The rows are grouped in 4 different ways at once. Each group adds its own fixed numbers to the row, and there is some noise. The rows also spread widely along 16 directions, which tell nothing about the answers.
(in the rows, 128 means zero)
Known rows, each followed by its group in each grouping:
[ 96 121 150  99 121  89 133 159  85 124 128 131 120 121 115 149 116 122
 124 139 136 125 125 163 129 139  89  90 114 124 163] -> Q_81 Lobu (2) Q_377
[126 118 123 121 130 129 128 123 142 111 108 133 185 166 137  82 145 167
 151 139 159 147 128 111 111 165  77 138 155 116 108] -> Q_193 mogok (0) Q_402
[ 96 114 157 111 111 113 104 133  91 171 150 133 117 116 167 130  82 114
 100 143 108 147 161 110 117  74 138 120  93 124 134] -> Q_361 Nemuk (0) Q_392
[151 151  80 139 141 126 112 115  99 172 120 160 126 137 164  78 159 118
 165 115 119 157 119 148  47 117 127 172 119  72  76] -> Q_916 rolas (2) Q_392
[134 158 119 111 109 158 129  97 145 126 151 137 153 130 146 107 119 122
 151 174 152 130 122  65 145 101 130 137 107 106 114] -> Q_193 nila (1) Q_528
[170 172 125 106 131  94 198 141  80  93 122 121 167 124 112 150  92 156
 178 113 133 121 108 126  83 184 124 158 153  69 154] -> Q_3 Lobu (1) Q_377
[170 129  96 146 176 144 117  90 174 111 111  57 115 158 171 106 127 133
 128  78  61 158 126 144  92 147 197 170 123 103 128] -> Q_490 nila (2) Q_402
[112  94 142 123 122 126 134 126 155 102 127  98 134 149 165 141 105 151
 100 115  94 135 157 122 130 169 135 112 131 107 159] -> Q_490 mogok (0) Q_528
[128 103 109 158 104 123  83 177  79 153 164 112 113 121 108 117 137 138
 128 173 182 107 152 111 123 221 127 144 135 126 137] -> Q_3 Gulig (2) Q_528
[143 108 121 120 137 115 115 144 145 122 103 112 128 177 160 135 136 150
 141 123 112 106 112 164 138 135 137  95 124  71 147] -> Q_361 rolas (2) Q_377
[120 111 123 144 140  82 120 188 100 132 106 120 145 116 116 157  60 130
 105 120 112 135 129  87  92 179 161 141 122 168 115] -> Q_81 Gulig (2) Q_528
[113 100 151 131 139 127 137 107 133  82 163 117 154 117 114 106 164  96
 108 113 142 118 185 155 149 138  82 148 133 144 139] -> Q_916 Nemuk (2) Q_377
[127 123  97 130 151 161 128 107 211  72 113 127 138 139 116 105 135 103
  95 148 118 153 187 103 147 133 132 149 116 132 127] -> Q_490 Gulig (0) Q_392
[140 112 136 164 121 138 155 125 109 123 113 148  95 141  89 121 156 154
 121 110 115 134 148 193 102 111 126 168 178 147  87] -> Q_193 Lobu (0) Q_528
[122 128 147 131 182 137 126 109 172  98 132  97 116 134 161 163 108 136
 143 161 124 101 119 123 146  89 127  75  88 102 166] -> Q_361 nila (1) Q_377
[ 83  68 198 124  86 147  57  82 112 172 208 121 117  95 183  86 107 139
  78 168 173  89 203  70 163  77  85 103  88 122 152] -> Q_81 Lobu (0) Q_377
[123 133 131 107 107 146 118 141 125 141 107 111 157 174 108  90 128 131
 142 180 155 139 114 134 202 103 132 102 152 166 111] -> Q_193 Gulig (2) Q_377
[128 106 104 114  73 119  92 158 172 109  87 131 158 148  73  99 137 110
  82 116 131 154 128 104 155 155 143 158 143 192  77] -> Q_490 Nemuk (2) Q_528
[128 164  70 109 138 114 138 102 140 124 137 105 104 134 127 152 141 115
 145 119 155 153 115 117 170 138 140 180 107  65 179] -> Q_490 Nemuk (2) Q_528
[112 119 119 124 145 127  92 108 100 182 129 107 156 141 158  41 130 111
 107 107 122 193 160 113 107 114 122 189 131 176  74] -> Q_81 Gulig (0) Q_528
[145 137 111 174 144 153 138 107 142 118 127 116 123 149  93 112 171 122
 152 133 139 128 136 158 162 106 142 182 164 155  94] -> Q_193 Nemuk (0) Q_377
[116 133 122 146 159 139 134 124 118 109 153 121 147 136 130 111 164 113
 156 142 141 133 139 147 120 156  98 137 126 134 122] -> Q_81 Nemuk (1) Q_528
[129 103 161 130 129 146 101 133 146  87 129 104 143 142 119 124 127 143
 132 161 135  95 138 128 148 147 118  77 125 148 135] -> Q_81 rolas (1) Q_402
[108  96 128 147 138  93  90 177  96 138 138 123 139 125 118 124 132 135
 136 154 153 120 145 131 114 179  88 124 116 138 132] -> Q_193 mogok (0) Q_377
[ 85 135 116 114 144  94 191 174 127 109  83 181 161 176 147 156 129 124
 131 112  91 157 127 171 114 157  87 112 157 117 108] -> Q_193 rolas (1) Q_377
[127 108 157 111 117  89 127 181  97  98 140 122 202 114  95 120  80  46
 102 139  63 124 123 105 145 108 166 117  80 221  84] -> Q_81 nila (2) Q_528
[110  89 158 139 160 113 128 157 130 109 108 140 162 169 135 134  96 146
 114 155 123  96 123 126 172 109 119  87 131 144 128] -> Q_81 nila (2) Q_402
[147 168 102 107  83 140 134 136  79 127 157 139 114  82 116 124 114  89
 145 163 108 148 168 109  58 172 138 137  93  96 137] -> Q_81 Gulig (0) Q_377
[148 135 125 120 119 137 132 114 147 114 116 108 104 131 118 128 126 108
 109 108  82 145 142 159 120 103 162 130 133 144 118] -> Q_3 Gulig (1) Q_377
[138 122 100 133 153 118  81 148 168 113  73  93  53 139  91 155 146 165
 123 124 135 141 113 186 116 155 127 105 130 118 159] -> Q_490 Lobu (1) Q_377
[151  89 132 120  79 145  33 147 102 136 161 109  96 106  95  89 121  85
  86 192 112 106 181 114 154 119 165 109  73 152 133] -> Q_81 nila (2) Q_402
[127 141  74  89 161 122 106 150 132 128  99  82 118 172 124 102 144  91
 126 143 111 189 143 163 181 153 147 148 118 125 163] -> Q_3 rolas (1) Q_528
[ 68 113 167 186 100 134 130 133 112 159 155 126  93 112 125 181 125 184
 122 145 199  92 135 108 120 172  94 123 176 156 119] -> Q_361 Nemuk (1) Q_377
[128 112  96 166 149  97 116 149 137 155 143  97 180 178 186 117 137 101
 152  89  83 124  76 117 132 164 188 162 120 126  81] -> Q_193 Lobu (2) Q_402
[120 121 124  86  95 122 109 106 126 157 130 123 113 163 168 115 144 107
 114 122 108 129 112 161 184  78 133  97 108  81 144] -> Q_916 nila (2) Q_377
[ 99 113  94 161 130  96 115 150 149 131 132 127 105 131 130 168 149 125
 112 113 143 116 121 120 134 196 112 150 119 109 131] -> Q_490 nila (0) Q_377
[119 120  93 149  96 135 133 116 147 135 137 150  94 127 154 134 141 117
 100 101  96 139 158 125  89 156 152 170 127  90 108] -> Q_490 rolas (2) Q_528
[145 116 115 129 104 130  74 120 154 147 127 116  98 146 134 138 125 153
 129 148 158 100 118 112 180  93 152 120 116  87 147] -> Q_193 Nemuk (2) Q_377

New rows, each followed by its group in each grouping:
[118  96 154 156 138 110 151 132 103 143 168 138 136 162 172 143 146 125
 138 116 112  79 122 177 161 110 117 103 135  87 133] -> Q_3 Gulig (0) Q_377
[155 112 148 111 105 102 140 173 110  70 121 150 177 109  82 126  81 105
 107 142  86 114 152 109  94 152 136 122 105 144 116] -> Q_490 nila (2) Q_402
[111 117 139 136 176 116 153 119 167  87  99 123 159 151 126 139 120 137
 121 106 128 129 127 124 150 120 111 139 141 157 116] -> Q_81 rolas (1) Q_528
[104 159  95 130 111 172 127  87 150 178 132 132 126 168 200  94 152 117
 143 135 112 162 117 119 126 113 146 123 136 108  88] -> Q_81 Gulig (1) Q_377
[139 118  99 161 182 138 104 149 165 104 105  86 125 144 107 118 111 107
 116 146  99 150 164 132 151 135 178 158 123 174 131] -> Q_490 Nemuk (2) Q_377
[126 118 172 147 101 115 124 145 138  85 130  88 155  94  75 144 117 142
 142 136 153  97  97 117 102 173 109  96 138 201 107] -> Q_490 mogok (2) Q_377
[132 100 138 130 101 102  91 161 126 123 109 156  72 129  94 177 152 141
 123 127 125  93  90 188 121  98 111  67 107 110 133] -> Q_81 Nemuk (0) Q_528
[143 154 117  98 117 125  97 122 112 138 138  89 131 101 109 111  80 118
 139 177 150 142 138  70 154 114 153 151  87 124 158] -> Q_490 Lobu (0) Q_377
[148 128 145 126 125 105 147 123  95  88 192  79 179 106 126 116 129  67
 140 112  99 109 131 121 119 172 147 158  99 144 131] -> Q_3 nila (2) Q_402
[131 112 125  93  53 157  90 135 154  96 103 108  85 122  65 117 131 148
  74 149 144 147 183 123 148 176 132 129 149 156 142] -> Q_490 rolas (1) Q_528
[141 119 134 125 149  78 143 136 112 134 144  68 136 166 185 172 123 135
 163  76  88 106  77 172 146 158 159 104 116  71 167] -> Q_193 Gulig (0) Q_377
[114 151 130 121 155 107 192 118 128 115 113 114 179 175 154 142 125 147
 171 105 119 145  83 147 145 131 122 131 156 114 121] -> Q_193 mogok (1) Q_392
[151 118 144  95  68 144 144 137 157  95 117 159 134 163 127 149 117 114
 126 162  80  91 122 151 182  71 156  50 114  89 133] -> Q_193 Gulig (0) Q_377
[121 140 152 146 125 147 174 104 172 118  79 109 110 145 145 160  97 181
 126  95 104 148 103 141  82 119 153 109 188 164  96] -> Q_193 Gulig (2) Q_377
[159 143  86 168 117 151 119 101 209  81 129  79 110 132 102 157 171 123
 158 124 148  95  99 108 151 176 170 154 134 123 121] -> Q_193 rolas (2) Q_377
[111 116 114 165 153 119 148 117 141 141 145 147 167 156 171 120 126 139
 140 136 158 101 129  91 152 128 112 160 142  92 117] -> Q_3 mogok (2) Q_377
[ 95 133 126 143 155 103 156 165 114 104 132 152 118 123 105 179 117 119
 133 163 157 117 130 143 141 144 100 114 128 127 158] -> Q_3 Nemuk (2) Q_392
[ 84 115 154 137 131  69 147 164 123 109 126 120 192 122 104 154  87 118
 111 105 144 131 102  85 144 164 115 148 137 199 107] -> Q_490 Nemuk (2) Q_402
[121 143  96 145 159 119 194 127 145 122 106 134 146 186 173 158 137 140
 155 104 105 129  97 156 125 152 147 132 153  65 123] -> Q_361 Gulig (2) Q_392
[181 122 120 117  80 115 121 145 151 113  81 130 149 152 114 132  90 161
 128 108 105 103 102 108 123 133 178 131 144  96 104] -> Q_490 rolas (2) Q_377
[ 81 137 136 151 130 155 133  75 134 159 159 142  96 114 155 114 135 152
 116 141 169 142 159 111 117  99  96 160 140 120 118] -> Q_490 Lobu (1) Q_392
[ 81 124 159 112  57  98 166 115 119 137 170 117 170 125 149 151 134 103
 111  89 134 117 105 102 143 160 115 128 133 143 101] -> Q_361 Gulig (0) Q_392
[ 74 105 155 111 139  86 122 127 121 143 150  98 167 142 181 126 133 114
 121  97 139 136 103 130 144 151  88  97 116 138 133] -> Q_916 Gulig (0) Q_392
[109 100 156 172 113 133 123 126 129 127 174 155 141 124 137 124 169 133
 149 148 152  74 101 139 113 124  89 102 117 122  93] -> Q_490 Lobu (0) Q_528
[108 121 101 147 159 145 106  90 148 144 125 127 104 144 118  91 153 136
 108 138 168 155 168 124 167 102 105 186 137 124 124] -> Q_490 Gulig (0) Q_402
[136 121 130 140 189  65 128 116 138 135 107 107 168 158 152 136 118 156
 155  65 147 118  59 128 132 100 117 152 126 110 112] -> Q_193 Gulig (2) Q_402
[115 118 109 121 102  35 105 166 125 145 134 149 175 106 139 149 127  78
 124  63 108 131  77  98  71 159 111 145  76 133  75] -> Q_193 Gulig (0) Q_377
[114 106 138 138 134 119 181 125 155  78 127 108 212 148 151 122  89 142
  96  86 118 132 164  62 124 214 138 176 170 152 113] -> Q_81 Gulig (2) Q_528
[ 67 104 164 122  82 140 123 100 184 122 118 121  99 128 154 148 120 163
  65 102 135 140 155 115 125 150 104 104 157 155 123] -> Q_490 rolas (1) Q_392
[128 135  87 149 176  89 165 165 132 104  85 113 160 169 110 145 147 121
 150  94 117 138 110 162 129 191 132 175 156 129 111] -> Q_361 rolas (2) Q_377
[132  97 125 109  81 120  81 155 115 142 143 147 152 152 135  81 159 104
 113 149 132 127 136 134 144 128 109 114 113 121 109] -> Q_3 Nemuk (0) Q_528
[137  90 108 150 130 125 106 176 165  90 122 147 157 157 129 138 138 124
 125 150 116  86 142 112 128 179 136 113 110 100 114] -> Q_361 rolas (1) Q_528
[122 138 143 108  84 179 154  86 177  72 132 110 104 131  92 128 161 123
 116 153 137 127 142 164 162 120 121  90 147 138 143] -> Q_490 Gulig (2) Q_392
[176 155  93 137 137 150  97 128 105 154 118 111 162 152 137  62 139 113
 197 166 110 144  75 129  91 101 168 127 106 133  72] -> Q_81 mogok (2) Q_528
[144 125 116  95 123 115 103 144 124 110 110 131 133 137 126 105 134 139
 140 145 141 139 151 141 102 154  91 119 116  87 150] -> Q_193 rolas (2) Q_377
[ 71 139  89 147 138 116 149 161 141 159  99 173 116 162 170 175 105 156
 135 156 135 155 110  98 121 152 120 117 137 101 121] -> Q_193 mogok (1) Q_528
[ 86 104 154 127 159 120 146  83 134 139 165 103 138 151 205 122 152 119
 133  99 107 135 130 156 134  91  96 118 106  99 139] -> Q_361 mogok (0) Q_528
[108  86 133 147 124 118 156 124 156 108 148 172 197 174 181 116 139 118
 112 108 117  84 148 108 167 136 118 135 140  86  98] -> Q_916 rolas (2) Q_392
[153 135 120 114 112 167 100 122 168  86 124 107 175 142 132  79 137 141
 164 181 148 127 133  84 102 185 113 104 118 111 121] -> Q_490 rolas (0) Q_402
[ 85 104 136 145  86 135 133 134 191 101 126 159 121 125 125 166 139 138
  91 125 141 113 127 105 116 165 102  92 139 146 101] -> Q_490 Gulig (1) Q_528
[116  97 148 133  91  98 104 124 123 116 167 162 149  94  96 117 136 111
  95 119 166  90 174  97 146 125  79 168 108 126 111] -> Q_490 rolas (1) Q_377
[142 112 150 142 109 156 142  91 151 121 164 118 145 153 181 112 131 131
 139 129  97  85 121 134 147  92 158 106 122  85 123] -> Q_490 Lobu (2) Q_377
[130  83 132 116 145  69  67 182  94 127 138 104 145 131  99 144  94 122
 113 155 150  89 138 116 207 138 132 113  84 119 174] -> Q_916 mogok (1) Q_392
[159 140  61 127  71 179  84 126 132 155 110 129  89 161 106  66 175  98
 125 164 105 169 161 148 139 138 187 174 143 123  84] -> Q_193 rolas (2) Q_402
[125 150 147 121 154 162 137  88  88 132 133 116 107 124 126  96 125 154
 156 164 160 147 163 150 122  95 100 137 147 119 142] -> Q_916 rolas (1) Q_402
[168 118  94 141  96 122 132 133 139 114 127 168 174 148 132 101 126 123
 118 105 117 120 149  86 103 154 154 195 143  85  90] -> Q_3 Nemuk (2) Q_402
[ 97 136  91 176 115 121 177 167 110 132 155 187 156 140 124 146 140  74
 129 150 123 116 150 112 152 159 136 176 148 132  91] -> Q_3 Nemuk (2) Q_377
[169 110 106 112 125  87 127 164 146  91  98 189 191 164 127 134 127 143
 152 123 136  86  97 111 107 129 108 118 107  36 119] -> Q_361 Nemuk (2) Q_402
[ 88 115 127 158  91 155 153  88 125 160 204 140 152 165 221 113 179  99
 139 114 114 108 126 127 150 140 132 131 133  90 101] -> Q_81 Nemuk (2) Q_528
[168 104 128 118 178  93  83 154 147  86  81 134 118 115  74 131  97 138
 100 133 122 121 153 134 103  84 123 137  84 124 134] -> Q_361 nila (1) Q_392
[150 139 107 141 136 162 111  76 140 160 125  84 110 161 153  79 158 130
 147 120 124 143 135 149 144  87 165 176 142 112 104] -> Q_361 rolas (2) Q_377
[108 185 118 106  97 154 182 109 148 107 121  74 148 149 111 142 133  99
 162 142 122 162  84 135 182 145 162 122 159 176 128] -> Q_490 Nemuk (2) Q_377
[ 68 108  94 188 186  79 108 176 159 158 104  94 170 160 142 134 117 100
 107  99 124 159  77  87 152 181 154 180 134 232  60] -> Q_490 nila (2) Q_528
[121 150 114 108 191  86 112 116 121 130 120  96 119 113 138 128 130 141
 159 116 173 162 104 141  85 131  78 135  96 100 163] -> Q_193 Gulig (2) Q_392
[101 130 134 122 122 134 123 127 113 132 145 139 152 115  98  95 134 102
 123 179 178 136 169  99 156 114  84 147 117 159 112] -> Q_361 Gulig (0) Q_377
[113 121 147 100 122  83 122 156 120 112 124 105 136 123 123 168 105 107
 126 119 115 113  93 143 138 138 123  69  93 140 151] -> Q_81 Gulig (2) Q_377
[130 156 116 137 146 165 151 125 142 107 116 119 141 141 106 118 114 141
 154 180 145 142 131 112 140 133 139 128 145 146 120] -> Q_490 Gulig (1) Q_528
[123 147 111 130 125 136 137 106 145 120 128  90 113 141 126 131 146 104
 140 124 114 136 120 154 162 128 155 141 129 131 131] -> Q_490 rolas (2) Q_377
[107 174 124  96 120  96 180 119 125 130 126  97 160 130 170 159  87 101
 137  89  87 167  87 102 107 156 151 138 125 132 124] -> Q_3 nila (1) Q_377
[116  99 110 125 140  61 114 160  91 167 119 183 169 171 140 108 144 130
 139 117 149 119  95 145 160  79  87 147 113  90  98] -> Q_193 mogok (2) Q_528
[159 114 151 142 132 147 105 124 146 120 135 102 124 145 164 115 150 156
 159 127 113 100 103 172  69 142 122  61 131 101 119] -> Q_3 Gulig (1) Q_377
[ 96 108 157 153 122 103 136 129 142 116 199 117 145 108 192 184 111  86
 130 119  85  80 104 110 120 140 148  74  67 106 135] -> Q_490 Gulig (0) Q_392
[173  98 122 143 176  93 118 174 143  70  86 122 137 157  95 164 115 165
 151 134 133  74 115 151 128 157 134 112 121  75 159] -> Q_361 rolas (2) Q_402
[ 88 104 149 146 133 111  59 158  80 198 136  71 116 146 175 120 111 177
 141 146 168 126 117 119 127 194 114 100 139 148 137] -> Q_81 rolas (1) Q_377
[106 162 126 101 143  97 182 107 118 138 107 121 138 135 143 140  99 109
 130  88  91 179 106 145 122  78 140 160 135 141 118] -> Q_193 Lobu (2) Q_377
[ 96 130  87 123 137 106  99 145 134 161 117 125  98 154 159 143 145 131
 119 129 141 149 117 130 128 164 118 133 109  83 139] -> Q_361 nila (1) Q_392
[ 83 102 136 125  87  96 106 168  67 158 173 123 146 106 133 115 104 103
  81 120 122 159 189  95 111 202 121 175 122 164 122] -> Q_490 Nemuk (1) Q_528
[ 97 106 104 153 185 114 140 171 150  93 114 144 177 154 130 112 145  90
 113 144 113 140 167 132 119 174  98 146 121 154 102] -> Q_361 nila (2) Q_377
[122 132 115 115 121 116 140 125 149 120 113 105 154 146 158 115 130 104
 126  90  74 161 129 138 104 160 141 142 127 129 109] -> Q_490 rolas (0) Q_377
[ 74 134 150  94  89 149 172 124 141  94 151 161 141 108 170 143 119  82
 107 152  87 147 184 118  94 150  90  74 111 121 136] -> Q_916 rolas (0) Q_377
[109 102  97 105 140  58  87 162 145 170  79 139 131 177 160 151  81 155
  92 106 136 127  97  96 194 109 137 135 107  74 151] -> Q_490 nila (2) Q_377
[106  96  90 152 142 135 118 114 171 133 158 124 124 161 210 116 168  94
 111 100  68 146 159 143 107 154 148 144 104  89 118] -> Q_193 mogok (2) Q_528
[151 135 111 140  78 123  97 128 115 158 143  87 101 117 106 136 141 105
 138 121 127 111  95 131 127 135 182 140 115 136 102] -> Q_361 Gulig (2) Q_377
[112 125 138 133 141  93 143  93 151 135 138 159 155 112 174 138 116 149
 133  82 149 122  96  87  72 105  82 143 105  84 103] -> Q_490 Gulig (0) Q_528
[107  90 131 168 145  90 142 184 110 119 147 151 129 138 124 177 107 100
 112 139  86  88 153 141 163 133 154 132 113 127 130] -> Q_193 Lobu (0) Q_377
[131 113 121 164 130 110 132 145 128 105 125 107 117 129  69 144 145 105
 123 122 110 111 126 175 161 133 147 147 137 174 111] -> Q_490 mogok (2) Q_377
[ 97 106 139 131 109 124  88 122 138 138 139  96 108 111 123 112 131 120
  96 125 127 154 142 120 115 147 121 137 116 172 118] -> Q_490 Lobu (0) Q_402
[130 118 117  96  93 102  64 154 104 171 140 116 143 154 160  98 142 123
 157 154 135 128  81 123 137 134 125  91  87  90 127] -> Q_193 Lobu (0) Q_402
[139 158 133 144 133 155 142 132 116  94 147 126 121  92  83 123 137  64
 161 179  94 126 139 166 103  96 145 112  98 175 103] -> Q_490 rolas (2) Q_377
[137 112 113 115 175 121 117 119 147 119 100 104 137 162 170 101 112 161
 125 111 122 157 157 127 113 141 126 155 133  92 148] -> Q_193 rolas (2) Q_528
[ 85 113 130 111 144  85  97 140 144 134 127 150 113 128 132 130 176 108
 123 117 154 132  98 176 120 107  45  90  98 126 128] -> Q_3 Lobu (1) Q_377
[110 138 138 134 161 114 182 129 134  79 110 170 133 127  78 171 121 124
 133 151 153 103 138 147 173  88  82 117 133 129 143] -> Q_81 Gulig (0) Q_377
[144 123 120 170 105 160 133 135 130 127  92 113  92 146  83 126 114 170
 116 149 122 142 153 144 117 141 180 158 189 174  94] -> Q_193 mogok (2) Q_392
[149 163  64 120  96 161 129 103 167 157 116 173 109 144 171 111 124  99
 129 145  95 150 128  97 105  82 177 142 108  62  96] -> Q_3 Gulig (2) Q_377
[156 120 129 165 154 141 108 123 147  98 151 135  86 114 120 157 141 136
 142 153 133  84 142 152 106 111 132 111 106  84 150] -> Q_3 Nemuk (1) Q_392
[ 75 133  89 105 143 128  66 164 100 177 137 138  98 125 132  95 131  86
 120 210 159 189 167 114 146 124  98 119  76 145 144] -> Q_193 Gulig (0) Q_528
[135 162 131  90 117 130 141 127 140  65 114 110 161 107  59 116 135 121
 150 147 163 152 132 127 121 158  81 130 132 160 137] -> Q_490 Nemuk (1) Q_377
[163  80 128 124 109  70 115 178 143  85  86 110 136 150  99 162 135 166
 105  62 113  96 123 161  86 219 122 120 144  92 136] -> Q_361 Gulig (0) Q_377
[ 70 148 128 123 120 143 173 105 113 144 173 158 167 141 193  94 160  91
 148 154 143 148 139 124 116 137  74 123 131 112 108] -> Q_3 rolas (2) Q_392
[137 104 125 111  99  90  93 197  94 129 107 142 136 132 104 134  88 145
 104 133 118 138 145 119 102 174 133 128 121 126 129] -> Q_490 Nemuk (1) Q_528
[ 81 160 126 139  69 118 168 108 107 181 175 138 172 148 182 136 149  99
 174 119 127 126  61 103 150 124 132 129 139 133  67] -> Q_193 mogok (1) Q_377
[163 108 148 141 112 105 142 127 138  70 148 140 163 111  74 142 133 130
 134 118 155  58 130 129 147 131 107 135 121 105 130] -> Q_490 Gulig (2) Q_377
[111 139 120 175 153 134 138 151 128 123 139 117 139 137 120 150 132 120
 172 174 128 118 101 130 133 142 146 113 127 164 102] -> Q_193 mogok (1) Q_392
[116  93 180 124 139  61 142 163 126  76 142 164 143  90 127 179 108  70
 106  93  55  98 119 169  63  91 100  73  67 146 117] -> Q_3 rolas (0) Q_402
[114 121 128 133 124 106 146 136 152 137 111 115 167 153 162 142  79 125
 108 101  90 145 125  84 140 132 170 144 139 155  97] -> Q_193 Gulig (0) Q_377
[126 132 100 131 157 132 120 120 149 108 125  88 110 140 113 120 137  87
 110 121  88 160 164 157 165 130 167 167 115 149 134] -> Q_490 rolas (1) Q_392
[ 50 136 147 126 108 160 131  83 118 172 151 118 110 143 187 103 153 139
 125 145 163 159 134 128 133 132  83 111 154 147 120] -> Q_81 rolas (2) Q_402
